Each new row is followed by what is left after taking away its nearest point in the smallest flat space through zero that holds the last named rows.

J931:
[[ 26.1 -23.1  29.0  15.5 -21.1   3.7   3.8   6.5  -1.7  -4.8  19.2  15.0
   23.7]
 [ 10.5  30.6   2.6 -22.9 -29.0  56.7  -9.5  33.8   2.0 -11.2  27.4  -5.3
  -10.1]
 [ -3.4  42.9 -28.8  -6.6   0.4   4.0   9.3  -4.8   5.4   0.5  26.5 -40.5
   15.4]
 [-11.2 -14.7 -17.6   0.4  24.3  33.2  19.7  -1.8 -20.0  -4.7  12.8 -20.9
   12.4]
 [ 28.6   6.8   5.3 -14.1  18.0  50.2  31.9  27.8   0.2 -18.4 -11.6 -22.7
   37.0]]
New rows:
[ 31.3  18.7 -30.4 -13.8   7.6  25.7 -29.5  34.3 -25.0  30.1  14.5  21.6
  33.1] | [ 22.0   7.2 -32.2  -5.6  17.0  -1.7 -31.9  19.2 -25.1  36.8   1.3  28.5
  27.7]
[ -3.6  14.3 -32.6  -2.1 -13.0   3.0 -23.5  10.9   5.9 -11.5  18.1  12.8
 -32.7] | [ 12.1  -4.0 -23.0   7.7   3.9  -3.7  -3.0   7.9   5.4 -15.4   3.5   9.4
  -3.4]
[-19.9 -28.3  28.4  -7.3  -8.1  -9.5   0.2 -24.3   0.1   7.7  11.7  19.2
 -13.0] | [-11.2  -1.2  19.3 -19.5  -0.9   1.9  11.3 -15.1   8.8   2.4   5.1  -1.9
  -0.3]
[ 12.4 -22.2  -1.6 -31.8  24.0  11.9  20.6  15.1   5.5   2.8  -9.1  20.5
 -28.0] | [ 15.6  -8.5  -6.7 -21.2   9.8  -9.0  19.7   2.8  10.3   7.8  17.6   8.8
 -14.6]

J542, 5 rows:
[[ 18.2  -1.9  -9.0   5.1 -17.8  14.7  -3.7  44.9  36.0 -16.5 -55.2  55.9
   29.2]
 [  9.4 -26.8   9.4 -15.2 -54.1   7.7 -11.4 -22.4  38.3   1.6 -10.7   9.3
   -7.1]
 [-29.6   2.5  43.0  -1.9 -19.8  23.1 -15.1   0.0  38.9  11.5  -1.4  23.6
   16.0]
 [ 28.0   8.5   4.2 -11.7 -23.2  27.0 -39.2  19.0  -2.8 -48.2  31.9   2.3
  -22.1]
 [ -8.6 -24.8 -19.2 -43.3  -1.4   2.1  -4.3  -4.0  37.4   3.7  -9.7   3.6
  -26.4]]
New rows:
[ 16.8   3.1   8.0  -7.7  27.7 -12.0   4.8  -5.4  21.4  24.1 -18.0   5.1
   2.3] | [27.7  8.2 14.4 -3.3 16.5 -5.7 -6.5 -6.1 11.7 10.3 -2.1 -0.2 -2.4]
[ 17.2  -4.5 -11.5  -4.7   8.7  16.8 -22.6   6.6  -1.2   1.9   2.6 -20.7
 -20.0] | [  9.0  -2.9  -0.9   8.1   6.2  14.1 -14.2   3.4   2.4  15.2  -9.1 -13.7
  -3.2]
[ -3.1   0.1  -1.7  -4.6  -4.7   6.4 -23.6 -29.6  17.3 -19.9  -7.6   2.2
   8.4] | [ -4.4   5.9  -7.9   1.8  11.2   0.1 -15.7 -25.1   4.9 -17.2  -9.3  -1.0
  12.3]

J590, 5 rows:
[[  8.5  10.3   2.1 -36.7 -26.0  -3.8  -7.6  17.4 -14.3  17.8 -14.1  -9.3
  -41.5]
 [ 54.1  14.7  21.8  -6.1 -31.6  -7.9  -6.3 -19.6 -10.7  13.7 -22.6 -22.5
   -9.5]
 [ -4.6 -33.9  13.3 -19.3 -33.7   2.9  -8.8 -35.2 -26.2  23.8 -29.9 -12.9
   20.8]
 [  3.7 -41.8  10.0  14.0 -49.4  -1.2   3.0   2.3  47.9 -23.1 -31.1 -16.8
    8.1]
 [ 42.4  42.6   3.7 -14.0 -65.0 -13.2  18.9   3.3 -21.4  -2.0  25.9  17.9
   31.1]]
New rows:
[-46.2  -0.6  13.4  30.4  11.1  13.3  36.8  19.5   8.4  -1.3   6.0 -12.5
 -10.5] | [-20.7  10.9  23.3  21.6  -7.2   9.3  34.8   5.4  -9.8  11.1  -0.1 -18.9
  -7.6]
[ 12.0  49.6   5.4 -14.1  11.8  -5.1 -11.1 -19.2 -20.1   6.4  15.8  -4.0
  26.1] | [-10.3  17.5   2.8 -13.2   1.5  -1.7 -13.5  -4.0  11.1  -5.7  -2.8 -12.1
  11.5]
[ -9.1  -9.5  -1.1  15.9   5.4 -14.3  -3.3   8.6   1.3  -2.4   5.4 -11.6
 -12.4] | [ -4.1  -5.0   0.4  11.7  -3.9 -15.6  -1.6   3.4  -8.5   1.6   8.2  -9.0
  -3.9]

J652:
[[-16.6 -17.7  14.6  10.4   6.4 -41.4   1.5 -55.7  37.4  22.0  -0.1 -15.3
    7.1]
 [-18.4   0.6 -11.0 -53.9  -2.4 -18.5  -2.1 -24.7  17.8  -0.4  45.3  -9.2
   16.4]
 [-33.7  14.7  -7.6  13.5  -6.5 -30.1  -7.7   1.9   1.2  -2.7  17.8 -29.9
   -3.2]
 [-10.0 -18.5   7.5 -21.5  15.6   2.2 -40.2  -6.3 -12.9  38.8   5.9  29.4
  -41.9]
 [-35.9  35.7  15.9 -25.1 -13.2 -59.7  17.9 -48.4  -5.5  65.1  13.7 -14.9
  -26.6]]
New rows:
[ 10.4  25.5  -3.0  -1.9   2.1 -17.5   3.0  10.5  -4.9  -0.4  -4.1  27.2
   4.8] | [  5.7  14.0  -4.0   3.1   7.0 -21.1  -6.7   5.5   5.2  -5.1  -0.7  24.1
   7.7]
[ 21.7  25.2  49.6   5.8 -22.2  38.3  10.3   0.3  -3.7 -10.0  -7.6 -37.0
   0.9] | [  6.3   8.7  47.1  -4.9 -12.8  30.6 -16.4  -8.1   4.2  -3.6   9.0 -34.7
  -8.3]
[ 12.2  -8.9  -6.6  -3.7  20.3  15.8 -28.4  46.6  -4.6   3.5 -10.8  22.1
 -23.6] | [  6.0   3.9  -3.0  -6.1  10.3 -11.6   0.9  16.8  14.9   5.3  -6.0   0.1
  -1.3]
[-49.6  -2.3   6.0   4.2  -4.6  -4.1  23.5   2.0  36.0 -28.7  38.4  -4.4
   7.1] | [-29.8  -2.8  18.0   6.8  -1.3  14.0  25.9   7.4  17.9  -7.5  13.4  21.4
 -13.2]
[ -9.7   1.6  -6.0 -41.2   4.1  -6.3  17.3  -6.4  -9.6 -49.6 -15.8  -7.2
  39.8] | [-18.8  -4.2   5.0 -19.2  11.7 -13.2  -3.0  -6.7 -21.0 -22.3 -31.9   1.7
   7.2]

J370 (5 x 13):
[[-26.6  -6.0   8.2   9.9  21.9  -5.8 -34.1  36.0 -39.8  28.5 -27.3  33.4
   -4.2]
 [-39.0 -12.8  -4.2  26.9 -15.9  15.3  -5.5 -11.5  18.0 -27.7  18.0  -6.5
  -45.5]
 [  1.7  -0.5  15.0   3.3 -17.6  57.1  -8.4   1.2  -0.2 -25.7 -10.0  -1.2
   -8.4]
 [ -1.9  11.8 -20.2 -12.3  23.8   5.5 -37.2 -17.0 -15.7 -12.4  -4.8  -9.5
  -21.3]
 [ 10.0  -9.0  35.0 -20.8  -2.3  46.5  -4.4 -23.2  -4.5  14.0   1.9 -22.6
    1.7]]
New rows:
[  1.8 -10.4  -7.8  -6.0 -18.1 -14.1  14.9  10.3  -5.4  24.4 -10.0 -24.5
  15.0] | [ -4.7  -7.0 -15.4  -2.1 -17.5  -0.6   0.6   8.4  -8.0   7.5 -13.2 -24.4
   0.4]
[ 17.3   3.2 -24.3  28.3  28.9  13.6   1.3  19.2  30.8 -15.5 -13.1  18.1
  31.6] | [  2.0 -10.3  -8.0  22.7  36.3  16.3  -4.8  -1.0  29.3   5.6  -0.1   2.3
  16.7]
[  9.5 -24.9 -18.7   7.5 -27.9  29.7 -14.9 -30.8   0.0  28.5  -9.7 -28.6
  14.1] | [  3.6 -20.5 -34.7  19.3 -26.3   7.6 -14.6 -13.2  -1.6  23.3 -14.9 -12.4
  15.2]

J859:
[[ 21.7 -10.8  -4.2   3.8  33.4  14.0 -34.7   0.2  -3.8   9.5   4.6  -7.9
  -21.3]
 [ 20.9  16.8   5.0  -2.7 -32.3 -23.1 -19.2  13.6   9.2 -31.3  -1.5  15.5
  -21.5]
 [ 36.4  -5.2   5.7 -53.5  15.9   8.6 -22.0  31.3  -7.3  14.1  10.3  17.0
   -0.2]
 [ 24.8 -31.8   3.1  20.4  -9.9  32.0 -16.9  -3.8 -26.7   7.0  -5.9   8.7
   53.2]
 [-12.2  24.2  19.2 -38.6  -1.6  -9.8   2.3  16.4 -10.9  43.5  19.0  -0.9
  -22.2]]
New rows:
[ -5.0  -3.6  28.2  21.4   1.7 -13.8 -15.6   6.7 -17.7 -15.8  16.7  -0.1
   8.1] | [ -9.8  -5.0  22.5   5.6  16.2 -13.9  -2.9   9.7 -10.0 -16.5  16.5  -0.7
   8.4]
[-11.8   7.7  -4.5 -20.0  -3.1 -12.2  17.9  -8.7  24.2  17.8 -26.1  37.6
 -15.7] | [ -0.3  -3.6  -3.7   0.8  -1.6   0.5  -1.5 -15.2  13.4  21.5 -27.4  34.9
  -9.1]
[-17.4 -39.1 -21.9  -5.2   3.1 -11.0  21.8  16.2 -12.0  12.0 -35.6 -50.0
  19.5] | [ -0.9 -26.2 -13.5  -7.1 -13.6 -22.9  -2.8  26.1 -13.3   6.3 -31.1 -43.3
  -3.4]
[ 2.6  9.7 10.0 30.5 51.9 -9.0  7.3 -7.0 19.7 11.1 10.1  5.3 -5.2] | [ 12.0  13.6  19.3  20.5  21.6 -13.8   8.1   4.1  12.6   6.5  10.0  20.5
  12.0]
[-16.1  -8.5   2.8   5.1   8.0 -16.0   3.7  36.2 -13.7  40.7  14.3  11.6
   0.4] | [ -8.1 -14.7  -8.4  19.6   7.3 -19.3   1.8  31.5  -0.8   9.3   4.5  14.1
   0.4]

J93 (5 x 13):
[[ 13.0 -25.1  33.9  13.0  12.0  14.1   4.8   8.2  -2.1  -3.9  32.1  -7.3
  -16.0]
 [  5.5  58.4  18.5   6.3  -2.0 -13.8  22.7  21.6   4.5 -24.5  -9.2  64.7
   11.2]
 [  4.0 -11.6  35.6 -11.6  -8.5  34.3 -10.1   8.2  -5.0 -21.7  -1.3  36.1
    8.9]
 [-14.2  -8.5  -8.7  -5.9  -4.5  -3.3 -23.6  -9.8 -14.8 -24.3  -6.4  -4.0
  -11.8]
 [ 23.9 -17.5  12.1  -7.2   5.6  -6.9  17.2 -12.1  13.9 -27.1  -2.9  -8.2
  -13.0]]
New rows:
[  7.9 -30.1 -20.5   2.9  -5.1 -12.4  19.9   4.2  11.6  17.0 -13.4  13.0
  30.6] | [ -2.1 -29.3 -12.3  13.0  -1.2 -16.6   6.5   8.7  -4.3  -1.9   0.6  17.3
  14.1]
[-13.2 -22.1   9.4   5.7  22.2 -14.7  35.0  -0.6   2.4  18.0 -19.5 -16.0
   3.3] | [-25.7 -16.0  13.4   4.0  16.7  -8.9  18.7   3.2 -10.4   3.7 -22.0   1.8
   3.3]
[-27.1 -43.9  41.8 -17.9  -6.1  -9.8   9.7   3.3   3.9 -13.6  13.4 -38.4
 -23.5] | [-36.3  -4.5  26.2 -19.1 -14.1 -17.2  15.8  12.5   7.2   2.1  -4.3 -12.4
  -1.4]
[  1.7  -6.9  12.6 -17.8  32.2  -2.6  -8.9   3.2  -6.9   0.7  18.5   0.4
 -30.1] | [  0.5   3.9   0.5 -27.0  24.9  -1.7  -5.8   1.3  -0.2  10.9   1.1   7.6
 -14.3]
[  5.6  -5.3  48.1  10.1  21.2 -22.5   8.3 -32.9  29.4   4.1  -4.5  10.3
 -17.0] | [-16.8  -0.2  30.0   6.7  12.2 -15.8 -14.2 -32.4  16.8  18.9 -12.5  10.6
  -6.8]

J497 (5 x 13):
[[ 27.4  15.3   2.9  -9.1 -15.7   5.2  11.2   8.9  14.5  15.0   6.9   9.7
  -55.9]
 [-48.1 -14.9 -23.9  15.4  -6.6  12.1   6.2 -12.8  28.4 -11.1  26.0 -14.0
    4.1]
 [  9.5  33.1 -20.8   1.4   1.3 -14.0  -8.6  18.2  13.9 -33.5  17.6  26.4
  -68.9]
 [-24.8   1.2 -17.4 -55.7  24.8  -0.8 -17.3  22.2 -25.5 -16.6   6.0 -37.2
   11.8]
 [ -1.5  10.2 -16.0  24.1   7.5 -38.4   3.3 -22.0   5.3   7.3   3.0  24.6
   -6.7]]
New rows:
[ -8.2 -28.0  25.0 -20.2   6.9  21.1  22.2 -15.2  29.7 -11.5   0.4 -28.1
  29.4] | [  9.2  -5.4  16.5 -15.6  16.3  -8.7  16.2 -13.7  24.6 -19.2  -1.2  -2.9
   2.6]
[ 12.7  15.2  -7.3  -6.3 -21.5   7.1  11.1   7.5  33.3 -16.9 -18.0   4.2
  -6.2] | [  5.4  11.7 -11.6 -12.5 -11.7  -5.6   9.5   0.5  23.2  -9.4 -21.3  -2.0
  12.6]
[ -1.7  15.5  -5.3 -26.6  43.7  -3.1  10.0   7.0 -11.4 -36.1  38.2  -7.2
 -17.0] | [ 10.9   1.1  14.8  -0.9  28.0   6.1  24.2 -10.7  -3.4 -10.1  27.3   0.0
   2.2]
[-14.2 -22.8  20.4   0.2  16.0 -26.3   5.5 -25.0 -12.2  19.6  10.2 -51.7
 -10.3] | [ -0.6 -13.7  29.7  17.6  11.5 -16.2  -3.6 -11.5  -9.7  -9.6   6.1 -32.7
 -22.6]

J459, 5 rows:
[[ -5.4  35.4   9.9  43.8   9.9 -14.0 -11.8  -8.7   9.1  -6.4  16.3 -19.2
   30.4]
 [ 13.0  12.5   0.6  33.5  56.9 -42.6 -25.5  28.4 -35.4  -1.3  28.0  15.5
   26.7]
 [ 29.7  10.8 -51.7  41.4   0.5  -4.1  -8.7 -10.6   6.3  14.4  11.6 -15.6
   44.6]
 [ 14.5 -22.5 -17.3  70.9  18.1 -18.3 -11.6  15.9   8.8 -32.7 -19.8 -35.2
    4.2]
 [ 17.8  17.8 -11.3  70.4  -7.4  -2.9  -7.4 -13.4  -1.3 -15.0  22.5  10.3
   51.6]]
New rows:
[ -7.7 -19.7   3.2   8.7  23.8   6.1  30.9  32.7 -37.6   4.5   6.0  22.7
   8.6] | [-16.7  -2.5   0.0   8.4   8.4  15.1  34.2  15.4 -12.0  11.3  -0.4  -8.0
  10.8]
[-10.3   0.3  31.3  17.7   4.5   9.0  -3.2  25.1   6.5  -9.0  14.0  -9.9
   2.8] | [ 1.0 -6.3  7.1  1.6 -1.8 16.1  0.1 21.8  6.0  6.9 13.1 -7.0  5.4]
[  5.3 -30.8  19.7   5.5  34.7  20.6  -3.0   1.7  25.6  13.4 -26.6  10.3
  25.8] | [  2.0 -20.8  22.6  -0.4  32.2  22.3  -2.6  -3.4  27.2  19.2 -21.3  11.0
  30.0]
[-30.6 -34.4  24.2   8.2  30.1   6.8   5.8  -1.2  19.3  10.3 -22.5 -38.3
  -9.5] | [-16.3 -27.5  12.4   7.2  20.0  14.2   7.8 -10.1   3.7  21.9  -0.1  -2.2
  17.1]
[  8.8  -4.3  -6.6  54.7   1.8 -41.6 -16.7   5.3  23.3  -1.2 -13.6 -21.3
  11.9] | [  1.4  -5.1   5.4   3.5 -13.3 -25.9  -5.5  -0.3  13.2  14.3  -7.2  10.4
  -1.0]
[-22.1   4.1 -14.5  -4.2  22.8 -30.5   0.0 -10.4 -11.9 -28.6 -30.3  29.9
  14.5] | [-23.9   9.5 -21.2 -10.9  10.2 -21.5   4.2 -20.9   0.3 -21.5 -33.8  19.1
  15.3]

J257:
[[  6.0 -20.1  -6.8   5.1 -11.6   4.4   5.5   9.0  30.9  -8.9  10.0  13.4
   19.7]
 [  3.9 -19.0   5.0  20.3  -6.5  13.4  24.1  14.6  -5.5 -28.7  -7.9 -21.1
    1.8]
 [ -5.8  29.8  -2.4  41.1 -16.2  -8.9  10.2  13.0  47.7  23.0 -33.5  38.6
  -17.0]
 [ 44.6 -58.8 -44.7  65.4 -20.9  -1.5   4.1  -0.1  35.4 -16.2 -19.7   0.7
    3.0]
 [-20.9  -8.1 -42.0   1.2   0.3  14.7   3.7  27.6   8.9 -24.5   5.6   1.9
   -0.4]]
New rows:
[ 20.3 -19.7 -14.3  32.7 -18.9   9.0 -26.1 -29.4 -17.1  -4.6 -14.4 -33.1
   9.7] | [-11.0  10.4  -0.8   9.2 -19.6  14.7 -18.8 -10.8   0.1  -0.9  -4.6 -12.0
  16.6]
[-33.8 -32.8  12.8  22.6 -22.3 -26.1 -21.8  23.3 -29.7  15.9  -8.5 -19.5
   3.8] | [-38.0 -28.8  13.1  15.1 -24.4 -27.3 -24.6  25.2 -16.3  21.2  -2.0  -6.8
  10.6]
[  1.2   0.5  15.4  25.5 -17.1 -26.8 -23.1  30.5 -28.5 -11.4  32.1  19.3
  -0.5] | [  1.0   1.5  13.5  27.1 -17.0 -27.3 -23.7  30.6 -28.1 -10.5  30.6  20.1
  -2.2]
[ 28.4  31.9 -26.6  29.9 -30.1  14.1   1.4  32.8   5.1  16.3  26.7 -33.2
  20.0] | [ 27.6  39.9 -14.7  16.6 -25.5  10.3  -4.0  24.4  -4.1  24.7  31.4 -34.2
  20.5]
[-18.1 -16.9 -18.6 -29.6 -26.5  33.8   1.5 -27.7 -30.3 -13.4 -34.3 -11.4
  27.6] | [-16.1  -4.4 -11.4 -18.9 -32.8  26.5   1.8 -29.6 -10.6   2.5 -44.0   6.6
  24.7]
[-25.8 -34.1  30.0  28.4   3.8 -13.6 -20.6  10.2 -11.5  13.8 -33.4  12.8
  19.0] | [-36.2 -33.0  17.0  13.9   9.1 -10.1 -26.7  14.8 -16.1   9.5 -23.5  12.9
  20.7]
